There are 4 nested groupings, the coarsest first. Each group lies inside one group of the grouping before and may be the whole of it. The rows also spread widely along 10 directions, which tell nothing about the answers.
Known rows, each followed by its group in each grouping:
[ 0.45  1.38  2.92  1.43  0.87  1.79 -1.80  0.46 -1.31 -0.26 -4.58  0.77
  1.30 -3.03 -5.36  1.04  4.66  2.11  5.11  5.68  0.89  0.36 -4.03 -0.82
 -0.73 -1.71  0.29 -1.56  1.29 -3.11  2.19 -0.82 -0.94  1.82 -1.31  0.91
 -2.11 -0.35  2.08] => vuto mavo K_75 K_582
[-0.01  0.76  1.15 -0.46  1.29 -1.29  1.66  1.01  1.49 -2.04 -1.26 -0.64
  1.25  2.89 -0.87  0.29 -1.16 -0.71 -0.81 -1.47 -1.85 -0.44  0.67  0.87
 -0.12  0.12 -0.68  0.24  1.55  1.76  0.61 -0.88  1.60 -0.23  0.39 -2.30
 -1.09 -1.07 -0.75] => vuto mavo K_142 K_748
[ 2.18 -1.54 -1.72 -2.00 -0.37  1.31 -0.27  0.43  1.39  2.63  4.72 -3.73
  0.57 -0.86  3.99  0.21 -3.18 -1.78 -2.26 -3.12  2.89  0.29  1.90  1.97
  3.01  1.20  0.81  1.13 -0.59  0.79 -1.66  1.18 -1.23 -2.80  2.26  1.19
  1.15 -1.14 -1.91] => vifut Vez K_907 K_202
[ 2.06 -0.83 -1.72  1.39  0.46 -0.85 -0.52  0.07  2.36  1.96  3.11 -0.22
 -3.15 -3.93  2.12  0.52  0.35  1.67  0.27  2.30  1.62  2.09  1.38  1.50
  3.14  1.01  0.15  0.22 -4.01  0.50  0.39  1.52  0.29  1.10  0.42  3.84
  4.67  0.19  0.86] => vifut Vez K_821 K_182
[-1.88  2.62  1.69  1.41 -0.38 -1.96 -2.01  2.73 -0.49 -0.21  2.10 -1.79
  3.88 -0.87  0.93 -2.09 -3.65 -4.60  1.17 -0.82 -4.02 -3.31  3.98  1.65
  0.56 -3.50  4.94  3.75  3.13  0.26  0.20 -3.56 -3.03 -0.22 -0.39  1.07
  0.66 -3.02  1.16] => vifut gabo K_926 K_343
[-1.57  0.78 -2.70 -0.64  0.72 -2.16  3.86 -2.50  1.40  2.10 -0.24  4.48
 -1.62  4.43 -2.61  3.21  4.15  3.38  2.42  2.92  2.41 -0.07 -3.00 -2.66
 -0.48 -1.79 -1.86  2.52 -2.20 -2.92 -1.59  0.79  3.11  2.30 -4.95  1.70
  0.62 -0.26  2.67] => vuto siber K_558 K_424
[ 0.44 -1.92 -1.56 -0.32 -2.25 -1.11  1.47 -1.69  1.61  2.49  0.69  0.72
  0.27  5.90 -0.61  1.52  2.01 -2.07 -1.51  0.95  2.56 -4.13 -0.59 -0.38
 -0.98 -4.58  0.77  4.42 -2.68 -2.67 -1.33  0.63  2.61  1.59  0.41  0.70
  2.76 -1.01  2.79] => vuto mavo K_333 K_62
[ 0.13  2.68  2.13  0.75  3.88  0.44 -0.50  3.12  2.75  0.49 -0.53 -0.38
  0.93 -4.48 -3.06  1.74 -1.23  5.00  3.45  2.33 -1.74  4.60  1.37  2.68
  4.58  0.63  0.02 -1.59  0.78 -0.38  2.18 -0.13 -1.48  0.54 -2.84  4.61
  0.80 -1.33  0.58] => vuto siber K_558 K_94
[ 2.53 -1.56  2.92  0.58 -0.62  1.58 -2.06 -0.53  0.64 -2.04 -5.25 -2.38
  1.06 -1.26 -3.21 -1.58  2.59 -2.02  1.43  4.39  1.77  0.25 -1.28  1.50
 -0.56 -1.17  1.69 -1.79  0.51 -1.34  2.43 -3.27 -0.09  0.65  2.90  0.93
 -2.24 -0.44  1.51] => vifut gabo K_428 K_242
[ 0.24 -0.39 -2.86 -1.68  0.75 -1.27  3.81 -1.10  0.93  3.02  2.40  2.37
 -4.17  0.49  1.24  3.42  2.51  4.04  1.22 -1.06  1.31  2.34 -2.97 -0.80
  3.05  3.21 -3.89 -0.59 -1.64 -0.19 -0.22  3.21  3.40 -0.91 -1.74 -0.31
  2.25  0.19 -1.37] => Vagoz sodoz K_732 K_258
[ 1.59  0.71  2.03  3.42  2.70  1.10 -0.46  3.14 -1.69 -2.07 -1.03 -1.84
 -0.42 -6.91 -0.74 -2.47 -1.50 -2.68  1.77  1.46 -2.14  1.86 -1.49  3.11
 -1.24  0.97  1.84 -3.74  1.61  3.93  4.19 -3.66  0.32 -1.51  2.54 -2.17
 -3.03 -1.47 -2.42] => vuto mavo K_142 K_709
[-0.40  1.27 -1.66 -1.48 -0.61  4.19  0.11 -1.07 -0.80  3.56 -0.05 -2.04
  3.21  1.19 -0.96  1.50 -1.45  2.97 -3.20 -0.17  4.54  1.54  1.66 -1.34
 -1.00 -2.81  1.45 -0.02 -1.21 -5.80 -2.49 -2.73 -1.24 -0.26 -0.82  3.58
 -4.18 -0.80  3.99] => Vagoz dak K_700 K_478
[ 0.08  3.45  0.41 -0.35 -0.45  0.90 -0.30  1.74 -0.07  4.22  1.50  1.24
  1.48 -0.91 -3.96  3.25  2.06  2.54  3.27  2.34 -1.12 -0.27 -2.64  0.74
  1.09 -2.55 -0.08 -0.30  0.38 -2.39  1.83 -1.45 -0.96 -0.14 -3.09  2.12
  1.20 -4.07  2.87] => vifut gabo K_455 K_895
[-1.12  0.53  0.85 -3.74 -0.92 -0.21  2.02 -0.99 -0.29 -0.83 -2.67 -0.76
  3.21  8.17 -1.76  1.94  0.33 -2.05 -1.40 -3.52  0.51 -3.10 -1.64 -0.46
 -0.74 -1.55 -1.02  1.24  4.40 -2.13 -0.04 -1.77  2.83 -2.27 -0.27 -3.79
 -3.29 -2.21 -0.07] => Vagoz sodoz K_732 K_763
[-0.88  1.55  0.66  3.91 -1.59 -1.36 -1.30 -0.47  1.21 -0.14 -0.76  0.91
  1.52  2.07 -1.24 -1.91  0.24 -1.62 -1.79  3.97 -0.55 -2.51  3.31 -0.14
 -3.05 -6.18  4.21  3.45 -2.79 -2.54  1.05 -4.35 -0.62  4.70 -0.76  3.99
  2.06 -1.40  7.01] => vifut Vez K_907 K_112
[-0.19 -1.84 -0.34 -1.45  0.85  1.20 -0.21 -1.06 -1.48  0.26 -0.59 -1.67
  1.70 -1.64  0.82 -0.18  0.55 -0.28  2.00  0.70  4.70  0.68 -0.56 -1.41
  1.43  0.94  0.90  1.51  1.87 -2.52 -3.34  1.27 -1.39 -1.11  0.67  0.47
 -3.78  1.74 -2.03] => vuto mavo K_75 K_526
[-0.37  4.28  0.99 -3.24  0.11  0.36  1.36  1.48  2.39  0.72  0.17  0.55
  2.72  5.19 -2.88  3.44 -0.73  3.73 -1.11 -2.42 -3.47  0.36  0.51  0.21
 -0.48 -0.30 -3.30 -1.31  0.61  0.53  0.56 -0.73  0.24 -0.55 -2.89 -0.97
 -0.57 -3.71  2.12] => vifut gabo K_926 K_586
[ 1.52 -0.84  0.31 -2.43 -2.20  0.52  0.15 -0.89  1.88  0.00 -1.96 -0.04
  1.06  7.10 -1.46  2.48  2.32  0.38 -2.11 -0.10  0.67 -2.06 -1.51 -1.41
 -3.21 -1.52 -2.93  0.74 -1.60 -1.35  0.30  2.00  0.90  1.15  0.68 -1.39
  0.05 -1.13  2.70] => vuto Mitat K_115 K_687
[ 1.89  1.12  4.31 -1.63  1.94  0.87 -3.42  2.04  3.62 -3.87 -2.90 -3.61
  2.58 -0.61  0.16 -0.29 -1.55  2.69 -0.91 -0.44 -2.16  2.79  4.54  1.35
  2.65  3.13 -1.94 -2.50  1.05  1.63  1.36  1.66 -3.78  0.45  1.88  1.09
 -0.85  1.17  0.30] => vifut Vez K_962 K_353
[ 1.85  1.25  1.88  0.09  1.76  0.39 -0.55  2.66  2.83  0.04  0.10 -2.58
  0.40 -4.00 -1.55 -0.13 -2.58  1.89  0.71  0.30 -2.03  3.79  2.12  4.25
  4.23  1.13  0.56 -2.16  0.08  1.46  2.43 -2.01 -0.38 -0.94  0.45  2.29
  1.14 -2.07 -0.15] => vifut gabo K_428 K_242
[-1.05  0.16 -3.87 -0.34  0.81 -2.32  2.99 -1.54 -0.88  1.21  3.62  2.23
 -2.68 -0.40  3.89 -0.26  1.14  1.92  0.48 -0.23  1.34  2.02  0.21 -2.68
 -0.43  2.63 -1.62  1.25 -1.77  1.13 -3.31  1.12  0.21  0.15 -1.78 -0.13
 -0.92  1.96 -0.93] => vifut gabo K_455 K_895
[ 0.21 -1.25 -1.22 -4.40 -0.26  0.35  0.26 -2.51  3.16 -0.49 -0.20 -2.27
  2.33  5.66  2.07  1.24 -1.16  2.17 -4.17 -2.18  4.91  0.77  4.62 -1.49
  1.94  0.71 -1.38  2.67 -0.90 -3.17 -4.84  2.00 -0.74 -0.11  0.29  2.44
 -1.47  1.37  1.36] => vifut Vez K_821 K_182
[ 0.83  0.12  2.00  0.88  0.96 -1.27 -1.95 -0.13  1.45 -2.38 -1.49 -0.43
 -0.12 -1.23  0.31 -1.03  1.42  0.04  2.31  2.16 -0.93  0.67  1.53 -0.40
  1.84  1.36  0.00  0.43  0.84  0.48  0.99  1.30 -2.15  1.99  0.52  1.34
  1.31  1.61  0.20] => vifut Vez K_907 K_202
[-1.39 -1.77 -1.46  1.68 -1.92 -3.53  0.16  0.39 -1.05  0.50  4.32 -1.48
 -0.47  1.51  5.96 -2.78 -3.12 -6.65 -2.12 -2.72 -0.75 -3.99  3.66  0.50
  0.38 -2.41  4.05  5.84 -0.03  1.09 -1.08 -0.50  0.31 -0.16  2.61  0.02
  3.67 -0.03  0.00] => Vagoz sodoz K_732 K_763
[ 0.32  1.11  0.20  1.02  1.29 -0.06  0.85 -1.66  1.21 -2.10 -2.42  0.76
 -0.91  0.66 -0.52 -1.07  0.73  2.68 -1.73  1.76  0.65  2.80  1.59 -1.39
 -2.44  1.10 -0.81 -2.05 -1.80  0.25  0.34 -2.21  0.30  2.46 -0.55  1.00
 -2.91  1.22  2.31] => vifut Vez K_907 K_202
[ 1.16  0.77  1.26  1.13 -2.53 -1.20 -2.21  1.29  1.25  0.52  2.17 -0.68
  0.79  2.67  0.80 -0.41 -0.31 -4.39 -0.90  0.09 -2.61 -4.61  1.07  1.11
 -1.51 -3.51  1.67  2.52 -0.73  1.32  2.60 -0.79 -0.86  1.32  1.40 -0.24
  4.50 -2.74  2.68] => vifut Vez K_907 K_202
[ 3.29 -1.80 -2.40  2.22 -0.42 -2.20  1.54 -0.32  1.94  3.39  3.10  1.36
 -6.28 -3.08  0.90  1.07  2.61 -1.41  1.94  2.31 -0.97  0.12 -3.47  2.68
  2.96  0.50 -0.30 -0.64 -3.70  2.09  3.81  1.24  4.66  0.76  1.54  0.34
  7.94 -0.97 -0.60] => Vagoz dak K_700 K_478
[ 2.81 -4.02  2.21  1.68 -0.33  0.42 -3.39 -0.74  1.44 -3.18 -3.36 -1.70
 -2.27 -2.99  1.88 -2.36  2.83  0.26 -0.07  4.29  2.39  1.85  1.36 -1.38
 -0.75  1.79 -0.81 -0.46 -3.87  0.89  0.23  3.59 -2.07  3.69  5.37  1.30
  0.77  4.97  0.97] => vuto mavo K_75 K_526
[-0.58 -1.24  1.39 -0.33  1.94 -0.93 -0.62  0.34  2.27 -0.05 -1.11 -3.08
  1.37 -1.69  0.37 -0.21 -2.24  0.24  0.78  0.24  1.90  2.13  4.13  2.47
  7.35 -0.54  3.30  2.75  2.03 -3.38 -0.80 -0.19 -0.17 -0.46  1.10  4.57
  1.48  0.30 -0.07] => Vagoz sodoz K_732 K_763
[ 4.45 -1.38  1.27 -2.82 -0.96  2.56  0.23  0.38  4.33  1.96 -1.31 -3.92
  1.50  1.75 -3.32  1.90 -0.09 -0.91 -2.60  0.32  2.31  0.43 -0.97  4.78
  2.38 -1.85  0.19 -2.06 -1.20 -0.89  2.91 -2.66  2.76 -2.42  3.30  1.20
  0.54 -4.36  1.44] => vifut gabo K_455 K_895
[-2.16  0.73 -0.83  3.77  2.05  0.64 -0.91  1.36 -3.74  0.72  2.09 -1.79
  2.21 -6.92  1.80 -3.69 -3.23 -3.56  3.02  2.43  1.85  0.25  1.30  0.20
 -0.97 -2.45  6.33  2.52  2.13 -1.30 -1.47 -4.64 -3.05 -0.94 -0.92  3.44
 -4.43 -0.32 -0.32] => vuto siber K_558 K_424
[ 0.60 -0.07 -2.73  4.04 -0.34 -3.62  2.05 -0.70  0.52  1.17  3.65  2.62
 -4.69 -0.63  2.32 -1.47  1.15 -2.60 -0.13  1.66 -1.58 -1.39 -0.51  0.47
 -1.81 -0.87  0.94  1.41 -3.68  3.04  1.97 -1.51  2.93  2.13 -0.23 -0.05
  4.77 -0.89  1.28] => vifut Vez K_907 K_202

New rows, each followed by its group in each grouping:
[ 0.48  0.00  2.01  1.56 -2.02 -2.75 -1.77  0.07  0.08 -1.60 -0.18 -0.17
  0.95  2.77 -0.13 -1.50  1.36 -6.80  1.98  1.22 -2.89 -5.93 -0.51  0.76
 -1.17 -3.09  2.49  2.85  2.27  1.13  2.74 -1.09 -0.10  1.32  1.24 -1.83
  3.32 -1.86  0.93] => vifut Vez K_907 K_202
[ 0.87 -3.29 -0.61  0.80  1.85 -5.23  3.93 -1.69  5.17  0.13 -0.41  0.80
 -2.32  3.26 -1.19  0.45  0.49 -2.20  1.16  1.69  0.55 -1.20  0.95  3.59
  6.32 -1.94  1.91  4.48 -1.07 -0.54  0.44  0.87  6.01  1.48  0.36  1.75
  6.57 -0.44 -0.69] => vuto mavo K_333 K_62
[ 0.45 -1.58 -0.44  0.73 -0.44 -2.12 -0.01 -2.23 -0.05 -3.50 -2.13  0.74
 -2.98  1.20  3.23 -2.20  2.56 -0.33 -0.91  1.08 -0.75  0.68  0.85 -3.24
 -2.56  3.09 -2.16 -0.42 -1.52  1.89 -0.38  2.13  0.34  3.06  2.20 -2.16
 -0.39  4.84  0.01] => Vagoz dak K_700 K_478
[ 1.56 -0.64  0.95  2.42 -0.06  1.63 -1.20 -1.69 -1.03 -1.20 -3.87 -1.47
  1.17 -1.68 -2.23 -2.03  1.96 -2.89 -0.17  4.67  3.21 -0.95 -0.95  0.62
 -3.47 -2.82  3.41 -1.38 -0.67 -2.33  1.50 -5.28  0.46  1.18  1.70  1.18
 -3.98 -0.57  3.15] => vifut Vez K_962 K_353
[-0.98 -0.51  0.48  2.71 -1.82 -2.49 -1.77  0.24  0.14 -0.20  0.95  0.96
  0.04  1.39  1.88 -1.70  0.54 -2.25 -0.26  2.11 -0.75 -3.14  2.77 -1.86
 -2.17 -3.59  2.29  5.23 -2.75 -0.68 -1.02  0.92 -1.69  4.27  1.05  1.74
  3.45  1.35  3.77] => vuto mavo K_75 K_526
[ 2.81 -1.19 -1.23 -3.92 -2.35  0.54 -0.18  0.87  2.10  4.81  4.60 -1.88
  0.06  1.32  1.38  3.47  0.88 -1.20  0.82 -1.71  1.63 -1.85 -2.22  1.99
  3.93  0.12 -1.64  1.71 -0.40 -0.07 -0.02  3.32  0.03 -2.92  1.46 -0.01
  4.44 -3.13 -1.34] => vifut gabo K_455 K_895
[ 1.00 -0.42  3.18 -0.76  1.11  1.31 -2.48  1.17  1.20 -4.94 -3.34 -2.70
  1.62 -0.25  1.29 -1.66 -0.46  0.95 -0.98  0.06 -0.60  2.44  2.58 -1.22
 -1.88  2.98 -2.30 -2.12  0.47  2.35  0.15  1.60 -3.48  0.67  2.42 -0.34
 -3.83  2.81 -0.44] => vuto siber K_558 K_94
[ 0.90 -1.58 -4.42 -1.31 -0.06  0.58  3.81 -3.00  0.33  3.85  2.32 -0.15
 -0.37  1.35  0.16  1.38  0.51 -1.39 -0.90 -0.22  6.04 -0.43 -2.44  0.98
  0.90 -1.19  1.34  1.30 -0.77 -2.72 -2.11 -2.69  3.67 -2.20 -0.95  0.60
 -1.36 -2.12 -0.29] => vifut Vez K_907 K_112
[-0.19  0.36 -1.11 -1.22  2.17  1.86  0.81 -1.15  0.22  1.48 -0.07 -1.33
  2.08 -2.27 -0.81  0.83 -0.29  2.63  1.22  1.11  4.53  2.88  0.72  0.15
  3.00  0.58  1.16  0.03  1.53 -3.71 -2.26 -1.51 -1.12 -1.05 -2.02  3.31
 -3.58 -0.24 -0.16] => vifut Vez K_907 K_112
[ 2.20 -2.87  1.67  0.47 -1.99 -2.93 -1.77 -1.33  2.76 -3.72 -2.93 -0.09
 -2.58  2.23  1.25 -1.58  3.95 -1.32  0.56  3.17 -0.57 -0.68  1.06 -0.96
  0.11  1.26 -1.52  1.23 -2.56  1.74  0.71  2.93 -0.27  3.69  3.25 -0.12
  3.78  3.18  1.22] => vifut gabo K_428 K_242
[-0.44  1.55  0.39 -0.24 -1.27 -0.29 -0.81 -0.87  0.47  1.16 -1.53  1.22
  1.23  2.07 -2.69  1.41  3.11  1.31  1.62  3.67  0.73 -1.07 -0.57 -1.42
 -0.89 -3.06  0.38  1.54 -1.14 -3.14 -0.40 -0.91 -0.46  2.40 -1.71  2.52
  0.53 -1.13  4.30] => vifut gabo K_926 K_586
[-1.28  1.30  0.94  1.61  2.00  0.26  0.82 -0.09 -0.79 -2.03 -2.91  0.58
  1.19 -0.54 -1.80 -1.67 -0.42  1.80 -0.69  1.83  0.35  1.90  1.28 -1.36
 -3.06 -1.08  1.04 -0.76 -0.43 -0.94 -0.52 -3.25 -0.25  2.13 -0.82  0.68
 -4.84  1.09  2.23] => vuto mavo K_75 K_526
[ 2.20  2.39  0.89  0.46  1.15  1.55 -0.05  0.46  1.25  0.22 -1.31  1.57
 -2.13 -1.71 -2.71  1.95  2.84  4.90  1.03  2.49 -1.24  3.23 -2.78 -0.11
 -0.96  2.14 -3.84 -4.98 -2.04  1.40  3.58 -0.14  0.12  1.26 -1.27  0.11
 -0.15 -0.78  1.63] => vifut Vez K_907 K_202
[-1.26  1.49  0.94 -1.85 -0.02  3.32 -1.94  0.89 -2.72  0.48 -0.21 -1.64
  3.82 -0.47  0.65  0.75  0.13  2.77  0.60 -0.43  2.43  0.69  0.19 -3.30
 -2.13  0.56 -0.83  0.37  1.51 -2.51 -3.40  1.56 -4.87 -0.36 -0.84 -0.18
 -5.50  1.37  0.61] => vuto mavo K_75 K_582
[ 0.53  0.08 -0.80 -0.12  1.24  1.65  2.41 -0.19 -2.70  1.08 -1.47 -0.02
  0.67 -0.93 -2.71  1.10  1.93 -1.89  2.29  0.84  2.39 -0.71 -5.65  0.48
 -2.03 -0.59  0.19 -1.88  2.48 -0.62  1.11 -3.07  2.61 -2.85 -0.23 -3.47
 -5.11 -2.44 -2.22] => vuto mavo K_142 K_709
[ 0.12 -0.68  2.83  0.46 -0.35  0.29 -2.42 -0.89  1.05 -3.28 -3.99 -3.28
  3.97  2.07 -0.73 -2.73 -1.21 -3.82 -1.22  1.75  1.57 -1.90  3.46  0.29
 -0.66 -2.66  3.81  1.71  2.16 -2.18  0.08 -3.38 -1.87  1.31  2.18  1.86
 -2.55  0.04  2.28] => vifut Vez K_907 K_202
[-1.74  1.69 -1.01  2.02 -1.62 -3.68  0.25  1.49 -2.08  0.81  3.48  2.87
 -0.26  2.17  1.95  0.36  0.66 -3.51  2.75 -0.03 -4.55 -4.58 -1.42 -1.75
 -3.50 -1.89  0.47  3.97  0.55  1.83  0.81  1.18 -0.70  1.50 -2.30 -2.25
  3.17 -1.45  0.82] => vuto Mitat K_115 K_687
[ 0.10 -3.95 -3.09 -1.27 -0.56 -0.93  1.70 -2.64 -0.63  0.88  2.06 -0.52
 -1.21  1.33  4.24 -0.59  0.74 -1.71 -0.94 -0.73  5.51 -0.42  0.15 -2.12
 -0.05  0.71  0.37  3.77 -1.90 -0.89 -4.94  2.69  0.72 -0.05  1.90 -0.19
 -0.76  2.79 -1.43] => vuto mavo K_75 K_526
[-0.99  2.39 -1.10  1.47  0.12  0.36  0.25  0.31 -1.95  0.70  1.58 -0.17
  1.36 -1.24  0.21 -1.16 -1.64 -1.89 -0.46  0.50  0.42 -1.29  0.45  0.35
 -2.61 -2.27  2.69  0.30  0.53 -0.88  0.13 -4.77 -0.16 -0.43 -1.50  0.76
 -2.32 -2.28  1.53] => vifut Vez K_821 K_182
[-0.96  0.57 -2.84 -1.16 -2.60 -1.61  2.49 -1.81  0.79  4.48  2.61  1.39
  0.60  7.01 -0.75  2.67  0.41 -2.00 -1.34 -1.23  0.78 -4.42 -0.61 -0.13
  0.36 -5.12  1.67  4.75 -0.54 -3.64 -1.07 -1.38  3.63  0.52 -2.04  0.45
  3.58 -3.20  3.14] => Vagoz dak K_700 K_478
[ 0.11 -0.04 -0.89 -1.33 -1.75  3.74 -3.30  1.30 -2.13  4.63  3.71 -1.83
  2.54 -2.70  1.96  2.13  0.97  0.69  2.20  1.35  4.51 -0.67 -1.14 -2.15
 -0.15 -1.47  0.53  2.46 -0.75 -3.40 -2.82  3.25 -5.63 -0.89 -0.48  3.83
 -0.77 -0.07  1.00] => vuto siber K_558 K_94
[-1.63  2.24  2.64 -2.23  0.48  1.94 -1.56  1.65 -0.64  1.63 -1.56 -1.42
  6.00  1.18 -4.19  2.48 -0.22  0.81  3.46  0.54  0.99 -1.73 -0.38  0.19
  2.53 -3.43  1.96  2.46  4.63 -5.14 -0.86 -0.77 -2.63 -0.89 -2.35  1.76
 -2.34 -2.66  1.28] => vuto mavo K_75 K_526
[ 1.88 -1.05 -4.58 -0.80  0.47 -0.52  3.56 -1.09  0.98  4.07  5.51  0.27
 -2.97 -0.74  2.91  1.67 -0.30 -0.23 -1.04 -1.75  2.93  0.67 -1.66  1.82
  1.64  1.24 -0.57  0.01 -2.92  1.27 -0.87  0.09  3.35 -2.30 -0.35 -0.09
  1.90 -1.80 -1.35] => vifut Vez K_962 K_353
[-2.45  0.86  1.54 -2.83  0.63  1.36 -2.35 -0.05 -2.16 -0.40 -1.64 -1.07
  4.76  0.42 -0.21  1.40  1.73  2.36  4.29  0.62  2.89 -0.30  0.28 -3.75
  1.68  0.52 -0.18  2.99  4.59 -4.66 -4.72  3.52 -5.26 -0.03 -2.08  0.80
 -4.33  2.42 -0.69] => vuto mavo K_75 K_582
[ 0.17  2.15  2.25  0.05  1.40  3.50 -1.82  1.55  0.29  1.17 -2.24 -0.55
  2.35 -2.83 -3.42  1.70  0.49  5.79  0.73  2.88  1.38  3.42  0.37 -0.36
  0.10 -0.97 -0.47 -1.84 -1.01 -3.20  0.27 -0.28 -2.87  1.58 -1.11  3.57
 -2.68 -0.30  3.19] => vuto mavo K_75 K_526
[ 0.98 -0.92  1.36 -0.87  2.88  1.08  0.19  1.61  2.33  0.96 -0.33 -3.78
  2.74 -3.54 -1.64  0.16 -3.57 -0.03  1.20  0.12  2.31  2.56  2.31  4.38
  6.57 -0.88  3.64  1.17  1.99 -2.16 -0.24 -1.61  0.11 -1.84  0.79  3.57
 -0.41 -1.75 -1.25] => vuto mavo K_75 K_526
[-1.55 -0.61  2.95  1.08 -1.11 -3.11 -2.53 -0.06 -0.41 -3.16 -2.42  0.65
  2.07  3.17  0.11 -1.53  2.34 -3.44  2.88  2.37 -1.39 -4.52  1.32 -2.48
 -0.91 -2.62  1.78  5.19  1.74 -1.35 -0.90  1.94 -2.35  3.72  0.65 -0.12
  1.75  1.99  1.61] => vuto mavo K_75 K_526
[-0.45  2.12 -0.30 -4.13 -0.14 -0.39  1.46 -1.02  3.05  0.58 -1.06  0.47
  1.38  6.96 -1.02  3.82  0.68  5.20 -1.79 -2.45 -0.72  1.14  1.76 -1.74
  2.02  0.83 -3.91  0.54  0.36 -2.25 -1.42  2.64  0.41  1.30 -2.33  0.23
  0.72  0.20  2.12] => Vagoz dak K_700 K_478
[ 0.18 -1.35  0.97  1.09  2.65 -3.10 -0.05  0.16  2.91 -4.52 -1.89 -0.34
 -1.60 -0.24  2.54 -1.96 -0.99  1.98 -0.25  1.18 -1.69  3.89  4.51 -0.53
  1.39  3.60 -1.08  0.58 -1.19  2.05 -0.70  2.99 -1.13  2.95  1.06  1.43
  0.56  3.81 -0.35] => vuto Mitat K_115 K_687
